Every row belongs to one group in each of 4 separate groupings. Each group adds its own fixed numbers to the row, and there is some noise. The rows also spread widely along 14 directions, which tell nothing about the answers.
Known rows, each followed by its group in each grouping:
[-11   9   4   5  -5  22  -2  -7  15  -1  -8 -15  -9  -5  10  -8  -6   1
   2  11  -4  -9 -22   9  24   7   6   6  -4 -10   4 -14 -13   5  20  -9
 -25  -1  -8] -> somim (3) N (2)
[  0   4  -7  20  -1 -14  -5   7 -12   1   1  -2   4  -4  -5  11   3  -9
   2  13   5   2  -2   1 -15  10  -9  -8  -3  -1 -12   4  -9   5  -4 -13
   1  -4   4] -> rok (2) E (3)
[ -1  19  20  -6  -5  -2   0  18 -10   0 -20  10 -27  14  -8  45   9   9
 -25  14  -6   2  19 -15   1   4  12   4  12   3  -2  10  -1  20   1 -22
  -1  15 -17] -> Notel (4) H (0)
[ 10 -26 -14   1 -18  -5   3 -24   4  26   2  14  -3 -12  17  22 -11   3
  -2   7 -23  26 -28  11 -25 -21  -6   3  17  14   2 -14  -1 -18  -7   9
   7  20  13] -> rok (0) E (1)
[-15   0 -14  17  21  -2 -10  15   1 -11 -11 -10  18 -24  -2 -16  -9  -9
   5   4  12  -2  -8   9   7   6 -22   0 -15   3 -16 -17  -9   0  27  -7
 -12 -10  13] -> Zital (5) T (4)
[ 26  26 -13 -13 -20 -12  21  16 -14  22  13  -1   3   3   3  11   0  -3
  -4 -18  22  -7 -34  27  -5   9   3 -36  -4  -8  19  27   3  -3 -26   6
  -9 -19 -10] -> Notel (4) Z (1)
[  0 -10 -10  -4   0  10   3 -10  -2  12   1  13  -4   4  11   2  -4   2
   4  -4 -23  -9 -16   1 -10 -10   1   8  12  -7   5 -14  -3 -10  -1   5
   4   3   1] -> Zital (0) H (3)
[  2   9   8 -12  -6 -16   7  -2   1  -4 -12   4  -6  -6  -9  11   8  13
  -7 -18  -3   4   3   3  -1   1  20   5  18  -2  -7   1   1   5  -3  -3
   8  -2  -6] -> somim (2) D (4)
[ 15  25  -6   5 -26 -14  17  27 -18   3 -22 -14   1  -5 -15   8   4  -1
 -13  15  13  -7   8  -4 -15  15   1  -7   7  -2   0   2  -9   0  -6   2
   7  -9  -5] -> Zital (5) D (2)
[  3   9 -18  14 -19   6  15  -1   6  -4 -11 -17  16   0   0   1  -9   3
  14   2  -7 -19 -26  14  -2   9  -1  10   6 -18   2 -23 -26 -11  15  -3
 -10 -16   7] -> rok (1) Z (0)
[-19  -8  -3  -7  13 -17   4   3  15   7 -22 -11  -7 -17 -13 -25  -6   1
   7   5   4  -4  -4  -1   2  26   2  -4   0 -22  -7 -21  -4   3  -5   1
   8 -11 -10] -> Zital (1) T (4)
[  5   8   9  -5  19  -6  10  17   1  -8   0  -4  13  -5 -14  -5   3   4
  -4 -26  13   2 -13  16  21   5   0   0  11   0 -14  -2  -1  13  13 -13
 -12   2   4] -> somim (3) N (3)
[  1  31   1  11  -9   1 -10  22 -19   4 -12  -5   9 -17 -12 -28  17   2
   3   0   7 -24  10  -5 -17  21  17  -5 -11 -27  -1   2 -18   6  -4   7
  13 -45   5] -> Notel (3) H (3)
[  6  -2   8 -15   9 -13  19  18   8   6 -10 -13  -5  -4 -17 -29 -18  -2
  -2   2  25  13  -3   0  15  22 -25 -22   6   2   2  -4   8  -3 -11  10
  -8   5 -14] -> Zital (4) E (4)
[ -4 -13  13   4  23 -13  -7  -1   2   9  11   7 -18  -6  -6   9   2  -5
  -4   5   2  17 -15  -1  10   5  -6   0   5  -2  -8  -4   1  15   4 -21
  -8  17  -5] -> rok (2) H (3)
[ -2  -2   1  10  11   3 -10  -2  -6   9  14  -1  -6   4   4 -10  -8 -15
   4  19   8   8  -9  -1  -1  10 -21 -13 -15   1  -3   4  -5   4  -8  -4
 -10   2  -5] -> somim (1) E (2)
[  1 -13  -4 -15  11 -14  10  11  -7  24 -20  15  -3 -10 -10 -21   1   7
  -7  -7 -10  -2   5  -5 -21   2  -1  -8  17  -8   1 -21  -2  -8 -22  15
  27   0   3] -> rok (3) E (1)
[ 13  22  -9   7 -12  -7  15   1   1 -20   3 -11  12   2  -7 -24   5   0
  16   2  13 -16  -2   4   0   6 -11 -12  -6 -14  17  -2  -7 -12  -1  -4
  -8  -9  -4] -> rok (3) H (1)
[ -1   9  -7   1  10  -2  17  19  -7  11 -10  -2   7  11  -5  11  -7   1
  -5  -5   2 -15 -16   8   3  12  -7   0  10 -11   0 -13 -13   6   1  -9
  -3  -4   2] -> rok (1) D (1)
[ -1  -8  10  -3  10 -14  10  -2   9  -7 -18  -8  -6  -5 -11  -2  -1  -4
 -10  10   4  14   0   4  18   7  -9   3  16   2  -6 -15   5   2  14 -19
 -10  31  -4] -> somim (3) D (3)
[  0  -5  -7  -3 -11 -12  10  -5   4   7 -21  -8  15  -8  -3   5 -11   4
   3  -8 -11   6  -9  13 -11   6   1   1  15   0 -17 -18  -4 -13   2   8
   5  -1  12] -> rok (4) H (3)
[ 16  -8  19   3 -11  -3   2  -7   8   7   4 -10   1 -14  -8   1  -5   4
  -5  -1   0  33 -19   3  -2  -4   0  14  22  12  -5  -8  -6   0   8   4
  -1   7   6] -> Zital (1) N (2)
[ 13   8  -3   1   1  -2  11   2 -10  -3  11  10   4  20  -3  -2   4  -1
   4  -7  -5  -9  -3   2  -4  -5 -11  -3   6  -4   8   2  -2  -7 -10  -2
  -2   5   0] -> rok (3) H (0)
[-13  15  -8  12 -12   2  -6 -15   3 -22 -19  -2  11  10   7  24   1   0
   4   7 -18  -9  11   8  -8   1   7  14  -1   0 -14  -4 -10   0  14 -15
  -6   2   5] -> somim (1) T (0)
[-14  12 -26   9  10   7  10  23 -12  -2 -13  -3  12   6   4  -3 -10  -6
   2  10   7 -32  -6   5   1   9 -16  -8 -14 -12   6 -10 -12  -5   7 -10
 -12 -15   2] -> Notel (0) T (4)
[  0  -2  19  -6  17 -12   3  12   8 -13 -13   4  -6  -4 -20 -14   2  10
  -8   6   8  15  27 -17   6   2 -14   2  12   6  -5 -11   0   7   2 -11
   7  20  -5] -> rok (3) E (1)
[ -4   2   5   1  12 -14 -13 -15  -5   2   3   6 -10   2   0 -11  14  -9
   1   6  -8  -3  -1  -3 -13   7   2  -2  -2 -14   7  -1   2   1 -11 -10
   5   7 -12] -> Zital (1) H (1)
[ -2   9  10  -4   5   6  12 -10  15 -26   1  -4   7  19  -9  15   0  20
  14 -25 -13  -6   1  -4  14  -4  12  25  19  -3 -13 -11 -14  11  14 -16
   0   1  -2] -> somim (1) H (2)
[ 10  10   3   4  -9   4  10  -1  -5  18  13  -1   5  29   1   8 -11  -1
   1   1  -6  -4 -12   6  -9   9 -11   0   9  -7   3   4 -10  -2 -20   5
  -3  -4   0] -> rok (1) Z (1)
[ 27  23  10   3 -35  -9   9   9 -15  12  -8  -7   6  -3  -8  22  13   1
 -20   0   2  11  -9  15 -16   1  14  -1  20   8   1  15   0   0  -4   3
  -3   0   2] -> Zital (3) N (3)
[ 19   2   3 -19 -10  17  17   2  12   2  -3   8   4  -4   6 -12  -6   9
  -4 -18  -1   4 -17  15  11 -18  -5  -5  15   7  17  -5   8 -12  10  16
 -14   4  -3] -> Zital (3) T (3)
[  9   9  -2  -5  22   8   3  27 -16 -15  25  26  -2   4 -12  -5  10   7
   5 -13  13  -7  21 -19  -2 -15 -14 -16  -5  -1   2  13  -1  10  -1  -5
   9 -10  -9] -> rok (1) N (3)
[ -7 -20 -13   9  14 -17  21   5   9 -13 -21  -5   7   6 -17   3 -14   6
  13   4  -6   2  13 -11  -7   3 -19  14  20   0 -18 -25  -8  -6  -1 -10
  18  15  11] -> Zital (3) T (0)
[  8  10  -5   1  -1 -10   9  -3   2 -11  -4 -13  23  -5  -3 -18  -6  -2
  12 -19   6  -3 -21  19   5   7  -4  -1   4  -7  -1  -6  -7 -13   8   1
 -10 -11  10] -> Notel (4) H (0)
[ 17   4  11   7 -33  -1  -5 -21  -3   8  -7  -1  -4  -2   5   4   4  -3
 -11  18 -14  17  -3   6 -14  -4   5  11  12   8   9   2   0 -12  -4   5
  -4  13   7] -> somim (3) T (0)
[ -3  15   5  -1  -5  15   6   5   8 -24  -7  -5   5   4  -4 -12  -9  14
   6   0   1  -3  23 -12  12  -5  -7  10   5   5  -7  -8 -10  -2  14   1
  -1  -2  -4] -> somim (5) N (2)
[  6   1 -17   2 -18   2  11  19 -11  -9 -29   0  -6 -31 -13 -15  10  18
   2   9  -2 -16  17 -21 -22  -8  14   4   5 -13   7 -26 -20 -10  10   1
  24 -18  -1] -> somim (3) Z (2)
[ 12   6   9  19  -6   6   7   7   4  -1  24  -6  -1  10 -12   8  -8   8
  18   8  12  13   5 -14   1   6 -16  -2   2  -2  -6  14 -11   9  -9  -5
   5 -11   5] -> Notel (3) H (3)
[  1  -8 -10  13  -3 -21  13 -16  -2  17   9   3  -3  27  -1  30  -6  -1
   9   4 -16  -1 -15   0 -21   6  -7   4  19  -5  -4   1  -9  -4 -31 -12
  13  13   2] -> rok (2) E (1)

New rows. What belongs after each?
[  0  -1  11  -5   3 -16 -15 -16  -1   7  -3   2   3 -18   5  -4   9  -3
  -5  -7  -4  25  -4  15 -10  -2  12  -7  -1   6 -17   4   9   0  -6   2
   5   2   7] -> Notel (3) H (2)
[  2   3  17 -17  12 -10 -13 -13  -8  -5 -10  23   3  -5   4  -4  19   3
 -17 -26 -23   7   0  11  -6 -15  20  13  16   5  -5  -7   8  -3   8  -1
   1  12   3] -> rok (2) H (0)
[ -6 -10   2  20  13 -32  -5   0   6  -3   5 -10  -7 -21 -23  -1   7   2
  13   2   1  10 -13 -10   1  19   2  18   9 -17 -18 -17 -19  15   6 -25
  13  -1   7] -> rok (5) H (0)
[ 14  -3  12  -8  -1   8   7  11   0   4  -9   5  -3  -8  -6 -14  -1   6
  -6  -3   0   9   1  -3   2  -6  -6   1  15   4   4 -12   2  -4   8  10
  -1   5   0] -> Zital (3) H (3)
[ -4  21   0   0   2   4   6  21  -7   5  16  10  -7  19 -12  17   4  13
  13 -12   4 -19  14 -12  -4  13   7 -14  -6 -18 -14  18 -10  25 -24  -1
  16 -30  -8] -> rok (3) H (3)
[-14   0   4  -4  18   7  -5   1  -3  26 -10   5  -7  11  12  -9  -6 -11
  -9   5 -11 -11 -19  11   5  15  -4  -6   3 -13   2  -7  -2   0  -8   0
 -10   2  -6] -> Notel (2) E (3)
[ -8   9   4  -6  19   7 -16  24 -16  13  -3  23  -4 -19   5   7  10   7
 -16 -19   1  -6  -8   7  -4  -6  13  -4  -7  -4  -9  -3  -9  17  10  -2
   1 -19   4] -> rok (2) Z (1)
[  5  27  -8  35   5   7 -20  13 -27  -9  19   1  10  -7  -8 -10  27 -10
  11   6   5 -32  -7 -10 -17   9   2   4 -14 -25  14   9 -31  11  10 -25
   1 -32   3] -> Notel (1) E (3)
[ 16  -4  14 -11   6  -3   2 -15  -3   1  17  14  -7   9  -8 -12  15   8
  -1 -20 -18   2  -5  -9  -8 -13  10  17  23  -8  14  -6  -5  -3  -8  -4
  12   8  -7] -> rok (1) Z (2)
[  3   0  -1   6 -16 -19   1 -22   9  -9 -16 -18  11 -15  -2 -16   1  -3
   9   6  -4  13   0   9 -15   6   5   1   4  -2 -12 -11   0 -13  -3   5
   5   1   5] -> Zital (3) H (2)
[ 22   6  11  17 -12   0 -10 -16 -13  -5  24  10  20   3  -4  -1   8   5
   5 -13 -14  14  -2  -5 -21 -17  -1  28  16   8   1   1 -14  -8   2  -1
  10  -3  24] -> rok (0) H (1)
[  0  11   4   9  -4   1  -2  -5   5  -3 -11 -10  12   1   1 -13  -2  -2
   0   8  -3  -3  -5   8   1   9  -8   4   2  -3   0 -12 -12  -5   6  -5
 -12   2   6] -> rok (3) E (1)
[  8   5  14  -3   0 -28   2   4  13   1  15 -13   1 -24 -23 -26   3   4
   8 -12  26  24  -3   7   5  21   0 -15  -5  -6 -10  11   3  12 -14   4
   4 -18   0] -> rok (3) T (4)
[-10 -17  -5   4  29  -8  16   0   6  -4   9   5   4  26 -18  -6 -16   8
  24 -12  -8 -10  15 -21  -3   7 -19  12  21 -13 -10  -8 -11  -1 -20  -9
  28   2   4] -> Notel (4) T (3)
[  6  -2 -19   5 -11  11  15   3  16 -10  16  -6 -11  -9   3   4 -13   9
  25  10  14   2 -12  -6   2  -6 -13 -17 -13  -7   7  -2 -10  -1   4  -1
  -3 -14 -14] -> Zital (1) Z (2)
[ 24  16  23  19 -41  -2   4   5   9  11   8 -20 -12 -21 -20  16   9  17
  -2  10  10  19 -18  -7  -1  14  21  17  17 -10  11   9 -22  16   5  -9
   3 -20   5] -> Notel (3) T (3)
[ -3  15  -2   3   8   6  -9   8 -20   2   5  11   1   9   8  -2   3  -8
   1  -2   0 -11   5  -1 -13   1  -2 -11 -13  -2  -4  10   0   3 -11   4
   2 -15  -4] -> Zital (2) H (2)
[ -4   9 -18  -8  -6   4  10  12   8   4  10   3  -1 -14   6  21  -7  16
  15 -23   5  -8 -25  13   2  -2  14 -16  -8  -7 -12   2 -14  15  -3   2
   1 -30  -1] -> rok (0) E (2)
[-11 -12 -14 -18  28  -6   4  -5  12 -15   2  11  14  -4   2 -37 -13   0
  19 -22   3   3  14   5   6  -6 -24 -19  -3   3 -18  -9  11 -12  -4  13
   7   3  -1] -> somim (5) E (3)
[ -9 -12 -17   1   8 -14  12 -13  15  -8  -2   2  -3  -4   2   2  -9   6
  21  -5  -4   2 -12   3  -1  -2  -3  -5   3 -10  -7 -12  -3  -9  -3  -5
   6   1  -1] -> Notel (2) H (0)
[ 16   0 -12  -1 -19   3  13 -10 -15  12 -16   9  18  16   9   1 -10  -1
  -6  -4 -24  -4  -4   8 -27 -15  -7   9  24   8  13  -7  -2 -33 -11  18
   9   5  15] -> Notel (4) T (0)
[-21   3   9 -10   4  21 -17 -16  18 -17 -34  -2  -7 -10  23 -19  -8  -4
 -11  30 -10   7  14   4  15  -7  -6  -1 -14   5   1 -23   5 -14  32  -5
 -26  22 -14] -> Notel (1) Z (2)
[ -2  17  29   8 -17   6 -14 -18  16 -20   7  -7   4   6  -2   7  -5  11
   6   4  -8  25  16  -2   6   7   4  22   2   8 -23   5  -8  11   9  -3
  -8  -3   8] -> rok (0) H (0)
[  4   2  11  -2   3 -10   2  16   9 -19  -1   5  -4 -22 -20  10   0  19
   3 -13  12  19  13 -11   6  -2   3   4   6   6 -14  -1  -8  16  14 -10
   9  -7   5] -> rok (4) T (0)
[ -2   7  -6  14 -13 -15  -8  -7 -14  10   2  -6  16  -4   1  22   1  -5
  -6  -1  -6  11 -12  18 -19   6   7   6   2   8 -23   9  -6   2  -6  -4
   0  -5  17] -> somim (0) N (4)
[  6  19 -11  13   1 -16  15  20  -1 -16   4 -20   9 -14 -23 -13   3   6
  19 -15  25 -19 -19   2   8  22   2  -3  -1 -21   1  -2 -23  11   6 -14
  -4 -30  -2] -> somim (2) E (4)
[  7   3 -18  -2 -20 -14  18   9 -18  11 -36   1  -7   1   4   4  -4 -13
 -18  28  -1  -9  -6   9 -15   6  -7 -12   6   0  16 -10   4 -21  -7   0
  -9  16  -7] -> somim (2) T (0)
[ -7  -2   6  20  -7  -5 -17 -21   9  10  15  -6 -13 -11   5  16   5  -2
   9  10 -10  14 -29   9   0  10  10   7  -6 -12 -11   0 -13  13   3 -15
  -8  -3   5] -> rok (3) H (0)
[ 23   8   8  11 -29   4   3 -10   1   8  18 -14   2  -2  -7 -20  -7   2
  14   6   6  13 -12  -5 -13   9  -5   1   5  -3   7   5 -16  -6 -15  16
   6 -20   3] -> somim (1) E (2)
[ -7  21  -3  13   6   9   5   5   0  -7  16  -1  -4  28  -6   5   4   4
  20   2  -1 -29   6 -12   4  14  -2  -3  -5 -25   2  11 -14  12 -13 -15
   4 -17 -10] -> Notel (3) H (3)
[  4  15 -18  26  -4   4  -8   5 -18   1   8   2  19 -20   2  -1  15   1
  12 -14  -4 -22 -24   7 -19  -5  15   6  -2 -18   1   0 -25  -2  11  -6
   7 -35  16] -> Notel (2) N (3)
[  0   3   2 -10  31  20  -7   7  -5 -20  -4  15   7  -8   7 -35   9  -1
  -5 -17  -3 -16  -2   4  15 -21  -7   5  -2   1  11 -18  -1  -6  31  -8
 -16   8  -5] -> Zital (3) Z (2)
[-24  -6 -16  24   3 -13 -17 -27   0 -11  -7   4  -3  -1   9  14   5  -5
  16  16 -25  -7   1  -2 -19   2   6  11  -7 -15 -17 -14 -13  -4   2 -19
   8   2   5] -> rok (2) H (0)
[  9   5  -5 -15 -31  17  36  23   4  38 -25 -19  -9  17   3   7 -39   5
  -7  14   5  -5 -22   8   3  20 -12 -14  15  -1   8 -12  -8 -12 -18  30
  -9  -8 -10] -> Zital (4) Z (2)
[ 18  15  12 -15   3 -11   4  10 -11   4  -2   9  19   7  -2  -1   2  -5
 -18 -17   7  14  -1  19  -6  -3 -11 -13   9  18  -3   7   9  -3  -6   7
  -9  10   3] -> rok (1) E (1)
[ 20  -1 -31   0 -15  17   9   0  -4 -10  15  21  11 -15  13   4   0   9
  18 -11  -3  -4  -9   3 -19 -35 -13 -20  -5   6  14  -1  -6 -19  10  13
   2 -14   4] -> rok (1) E (3)
